The first 9 rows are patterns. Each new row is the sum of 3 different patterns, raised or lowered, with some noise. Before adding, each is slid sideways (what falls off one end comes back at the other) and multiplied by a number that may be negative. Names go in the order of the patterns.
In the rows, 128 means zero.
Known rows, each followed by the names of its patterns:
[127 136 141 137 113 110 120 116  99 140 152 154 101  99 113  99 123 114
 136  98 107 159 125 112 146 100 125 119 125 118 132 142  97  98] : (6)
[ 96 158 105 132 139 154 109 121 122 128 112  98 144 149 107 105 140 113
 140 123 157 137 134 127 111  97 133 131 124 148 123 122 153 144] : (3)
[136 129 132 100 138 130 152 140 100 109 153 117 144 111 104 117 115 111
  99 122 134 149  96 102 131 111 108 143 101 147 101 144 131 140] : (4)
[124 104 143 109 134 146 111 122 150 141 117 125 117 153 100 156 156 126
 106 156 132 156 115 120 127 136 112 141 148 105 153 108 153 110] : (7)
[ 98 131 108 128 130 124 102 101 100 113 141 154 124 109 113 160 124 149
  96 115 120 145 134 101 137 135 114 134 144  99 145 135 122 137] : (8)
[103 110 147 153 157 151 128 147 143 120 132 114 122 110 110 119 100 103
 103 117 140 157 156 127 102 110 112  97 108 147 106 124 141 138] : (5)
[108 127 124 107 130 154 138 146 128 109 101  99 120 103 116 106 132 153
 122 123 135 149 157 119 152 111 131 108 101 108 132 117 134 150] : (0)
[154 125 115 131 133 151 135  97 119 128 130 131 133 121 101 104 137 113
 117 126 118 139 106  99 115 150 124 121 124 147 111 160 134 152] : (1)
[127 114 110  96 150 153 109 111 143 119 151 134 106 106 111 128 155 136
 115 126 135 129 120 112 148 135  97 134 113 110 122 101 128 142] : (2)

New rows, each followed by the names of its patterns:
[105 169 175  65 161 128 127 142 102 122 106 135 120 134 118 128  89 100
 148 155 108 140 106 178 168 141  90 110 163 171 137 112 163 164] : (6) (4) (8)
[112 172 169 112 132 140 116 132 117 135 186 109 125 169 147  86 151 130
 121 123 119  88 132 119 135 125  64 152 152 137  97 128  94 144] : (3) (7) (1)
[132 118  72 101  58 141 103  98  78 108 113 108 120  72 117 127 105 122
 110  88 111  33 128 149 114  49 109  64 171 131  87  71 122 103] : (7) (8) (2)
[118 129 140  77 130 110  84 115  94 108 104  99 165 139  93  99  76 100
 139 107  95  92 165  90 111 108  98 127 102  99 134 109  82 111] : (6) (8) (2)
[129 123 135 110 155 107 108 103 109 133 102 114 108 119 115 171 161 128
  98 142 105  97 105 142 133 153 136 123 100 104 161 115 178 100] : (7) (5) (1)
[135 106 117 119 140  92  97 134 171 129  99 146 120  97 165 135 126 169
  89 141 130 130 132 160  95 113 147 122 161 110 120 121 139 121] : (3) (7) (1)
[118 130  93 146 159 131 194 110 109 138 182 137 118 146 128 140  77 126
 169 113 118 166 139 155 129 150 130 153 169 157 102 115 144 126] : (3) (0) (2)
[ 86 129 118 129 133 166  88  78  62 128 181 175 128 119 115 155 163 169
  77 125 147 129 154  93 159 149 121 139 141 119 181 126 130 115] : (6) (4) (8)
[127 181 179 145 152 167 154 197 163 159 155 152 193 154 163 176 188 187
 132 180 186 165 190 186 181 162 165 145 132 192 220 197 126 151] : (6) (3) (8)
[ 67  84  70  95  87  95 106  85 123 118 115  76  86  88 126 102  50  84
  57  81  94  97  81 123 147  95  62 118  79  64 129 117  85  91] : (8) (5) (1)
[138  61 119 124 142 136 144 112 135 150 134 165 141 119 156 141  89  85
  85 134 175 143 157 181 156 130 179 126 110 118 133 129 103  90] : (5) (0) (2)
[193 159 164 124 177 143 168 143 148 103 143 141 162 130 132 152 125 130
 123 192 172 169 128 122 129 150 164 181 141 171 140 183 172 135] : (3) (4) (1)
[ 96 136  94 135 116  93 144 130 136 123 145  95 129 149 172 122 167 135
 127 143 155 153 153 166 152 144 141 156 130 162 127 138 139 153] : (3) (4) (1)
[107 128 130 108 160 118 139 125  89 129 119 133 144 122  96 100 117 114
  78 111 129  97 113 109  96 131 116 120  86 105 109 120 138  78] : (6) (8) (1)
[104  90  53  99  95 119  94 101  47  54  89 142  71  74  56  99 103  49
  77 126 139  50  84  66 110  55 137 120 117  92 144  79  74 141] : (6) (7) (1)
[109 164 150 129 144 134 136 136 104 145 107 137 131 149 146 112 125 122
  84 116 144 156 148  92 122 153 124 148  74 135 153 147 127  82] : (6) (8) (2)
[117 129 165 151 143 164 126 154  88 143 144 143 144 183 141 138 180 125
 159 186 128 120 178 111 200 131 132 135 163 139 171 155 176 155] : (3) (7) (1)
[114  89  89 110 127 136  71 120  81 124 127 128 117 141 140 123  70  84
 156 141  95 115 113  85 132  89 130 115 113  82 110  93 103 124] : (3) (4) (7)
[161 156 128 146 113 120 122 174 139 102 105 154 123 164 136 165 158 145
 126  89 147 168 129 132 149 111 150 141 159 105 167  96 111 117] : (6) (3) (4)
[140 172 119 128 140 165 128  88 138 161  99 127 115 136  56  98  89 155
 169 159 109 128 153  94 174  88 115  90 194 114 149 124 141  97] : (3) (7) (8)
[102 102 120 151 177 158 110 106 183 161 146 139 123 144 178 155 110 126
 124 133 164 161 129 159 142 161 126 106 159 135 160 146 122 125] : (8) (5) (2)
[116 116 106 138 102  94 113 131  94 102  79  58  78 130  99 155 118  76
  56 131 128 156  89 128 122 118  92 119 147  86 111 113 118  77] : (6) (3) (8)
[139 106 111  75 123 153 150 165 166 147 147 123 106 144 201 131 187 118
 132 123 120 127 176 133 162 187 165 170 130  97 121 174 137 132] : (5) (0) (2)
[138 107  67 102  84 122 118  53 108  87  99 121 112  49  73  43 107 102
 123  82  74  95  97  56  79 109 103  72  84 131  55 142 102 132] : (3) (8) (1)
[151 132 131 130 113 103 174 150 167 104 131 131 150 136 151 119 137 154
  96 112 144 154 129 175 120 167 107 148 169 112 102 159 115 159] : (6) (3) (7)
[128 150 137 142 159 114 126 105 149 107 142 149 127 127 117 118 115 152
 164 162 130 179 121 182 121 135 159 138 133 143 117 164 129 110] : (3) (0) (1)
[192 122 137 147 121 104 149 121 114 150 118 197 103 124 147 139 113 167
 129 188 137 141 118 163 154 139 128 107 136 152 179 159 121 111] : (4) (7) (8)
[147 111  87 121 125 106 113  84 137 175 150 154 122 102 130 145 138 122
 123 101 102  86  92 113  95 109 148 169 161 118  99 127 141 108] : (5) (0) (2)
[158 116 127 132 135 157 146 124 129 163 164 102 120  87 107 102 114 141
 140 131 142  97 120 194 163  96  91 129 114 115 121 136  72 128] : (6) (5) (1)
[131  97 147 116 102 175 135  98 135 167 137 140 141 127 125  74 113 115
 114 122 118 137 101 111 111 132 143 140 141 119 163  94 135  86] : (7) (8) (0)
[135 133 142 101 187 109 147 119 132 120 171 142 159 141 122 143 160 138
 108 170 133 181  90 150 151 144 106 176 114 164 125  93 127 169] : (3) (7) (1)
[141 110  83  81 128 116 128 117 117 142 112 152 168 143 156 116 124 126
 113 109 121 108 127 125 162 151 101 136 135 129 157 161 151 158] : (6) (5) (0)
[ 46  77  54 114 101 121 107 113  80 101  98  75  95  87 109  79  64  68
  97  50 113  61  74  90 137  91 121 110 115  95 121 113 145 101] : (7) (5) (1)
[169 137 159 155 194 121 158 128 157 204 189 130 157 143 207 179 163 144
 159 176 179 169 124 171 168 154 167 181 129 182 163 161 135 128] : (4) (8) (1)
[137 188 124 164 127 177 168 155  87 105 145 108 173 149 162 129 171  78
 156 127 113 163 138 161 127 112  95 131 147 162 105 151 130 148] : (7) (8) (5)
[125 170 167 121 140 148 152 180 183 127 145 184 141 158 152 165 172  92
 170 196 137 142 160 143 157 112 119 142 153 142 187 156 103 199] : (4) (7) (1)
[120 173 147 157 149 176 142 149 117 106 204 204 154 152 149 121 168  83
 181 131 102 134 171 135 122 142 164 178 157 156 188 175 123 169] : (4) (7) (5)
[110 117 168 131 131 143 125 162 132 162 146 131 107 132  72 121 134  97
 159 107 131 159 163 119 179 113 142 136 122  78 143 128 141  97] : (3) (8) (5)
[123 101 101 128 165 112 146 145 106 153  89 120 136 137  89 133 122 109
 173 111 128  84 115 149 162 114 144 130 166 160 119 108 158 173] : (4) (8) (2)
[146 111  69 122  81 107 115 139 114 124 167 125 130 155 109 170 164 118
 153 141 146  86  90 127 131 142 159  93  97 111 105 119 171 158] : (6) (3) (5)
[142 124 146  91 140 162 138 174 144 106 132 132 104 126 138 148 131 108
 124 143 113 133 137 148 156 145 157 167 117 103 129 121 133 100] : (7) (5) (2)
[145 111 133 177 154 151 125 146 196 107 159 141 156 115 195 122 141 122
 117 103 140 121 167 173 121 164 148 139 133 116 103 148 138 160] : (7) (8) (2)
[141 140 125 110 135 165 158 179 116 143 123 139  87 108 107 153 122  85
 135 107 122 130 171 116 164  96 178 104 156 176 134 123 149 146] : (4) (7) (0)
[137 143 122 102 180 184 147 151 126  95 160 123 177 128 140 143 146 143
 165 153 129 131 130 137 135 149 113 134 105 140 147 152 126 167] : (4) (5) (1)
[168 125 143 135 137 139 145  91  90 100 141 178 136 132 149 113 132 144
  91 133 155 105 139  92 102 107  98 119 143 149 132 134  90 142] : (8) (5) (2)
[156 124 130 137 146  79 139 134 122 120 137 103 130 154 123 115 106 125
 132 147 138 153 172 144 133 107  57 166 130 145 108  95 126  79] : (6) (4) (0)
[121 156 131 125  91 189 142  87 110 143  95 144 106 119 129 122 137 165
 139 122 156 138 161 125 144 140 142  85 157 134 119 150 133 126] : (7) (5) (2)
[147  62  99 100  77 115 118 102 116  90  73  79 104 124 126  49  81  87
 137 114 111  74 116 104 109  86 137 117 100 114  71 107 109  98] : (4) (8) (1)
[174 116 167 115 106 124 180 112 153 101  83 113 155 150 134  51 116 138
 168 134 127 108 119 142 139 162 127 141 133 154 133 107 141 138] : (8) (1) (2)
[133 175 128  92 127 167 161 101 148 116 160 127 111  83 108 142 128 136
 136 119 110 155 125 123 161 120 155 115 136  90 114 108 136 123] : (3) (8) (0)
[ 86  91 134 116 138 109 135 130 126 106  85 164 119  76 116 116  91  89
  79 123 122 145 104 117  85 140 145  85  75 122 121 122  97  47] : (4) (0) (2)
[149 146 125 127 135 181 159 168 156 152 149 145 143 139 151 136 146 129
 133  98 112 144 180 111 147 131 165 155 125 154 175 130 132 152] : (7) (5) (0)
[122 108 127 122 140 150 115 110 122 111 145 136 161 137 142 112 137 154
 178 160 115 121 137 139 178 112 141 114 155 131 135 104 141 192] : (4) (8) (1)
[156 197 155 101 129 126 113 169 127 105 150 134 166 128 137 127 128 150
 104 115 157 147 103 158 155 109 130 116 179 165 155 137 132 154] : (6) (8) (2)
[111 128 156  97 153 117 119 142 113 114 139 136 100 140 146 149 164 134
  76 136 124 136  86 153 115 166 109 110  91  84 153 126 113 108] : (6) (3) (8)
[ 90  75 134 100 136 124 128 129 145 137 132  92 116 128 151 147  80  96
 112  99  76 119 132 150  79 114  84 103 111  94 151 122 121 152] : (6) (5) (1)
[135 105  98 102 123 126 132 135 112 173 140 161 120  58 124 116 114 112
  98  87  74 180 135 152 143  89 134 142  97  94 120 131 119 131] : (6) (0) (2)
[160 142 138 159 135 169 140 165 174 124 166 175 139 105 186 160 192 132
 129 136 141 118 173 164 161 172 146 189 149 165 132 153 123 168] : (4) (7) (0)
[137 179 151 169 125 181 173 138 153 201 162 182 171 168 197 143 149 137
 162 142 152 135 148 181 184 167 141 184 118 188 113 165 171 177] : (7) (8) (1)
[125 152 169 134 140 159 154 161 173 204  75 138 156 167 147 162  89 149
 146 141 109 135 158 167 128  91 181 100 165 164 181 164 155 159] : (3) (4) (7)
[ 77  56 114 131 119 114 138 110  58  42 108 128  93  86 101 117  82 106
 115 134 160 146 125  84 100  87 107  90  96  95 133 115  97 120] : (3) (4) (0)
[103 130 128 157 161 149 147 113 126 136  99 104 166 142 157 195 138 130
 170 103 152 161 164 129 125 114  96  84  90 118 153 124 143 172] : (3) (5) (0)
[114 127 119 146  98 124  74 128 152 170 122 140 127 136 176 160 118 149
 122  79 155 106 163 120 156 145 152 126 177 120  94 127 142 124] : (6) (7) (5)
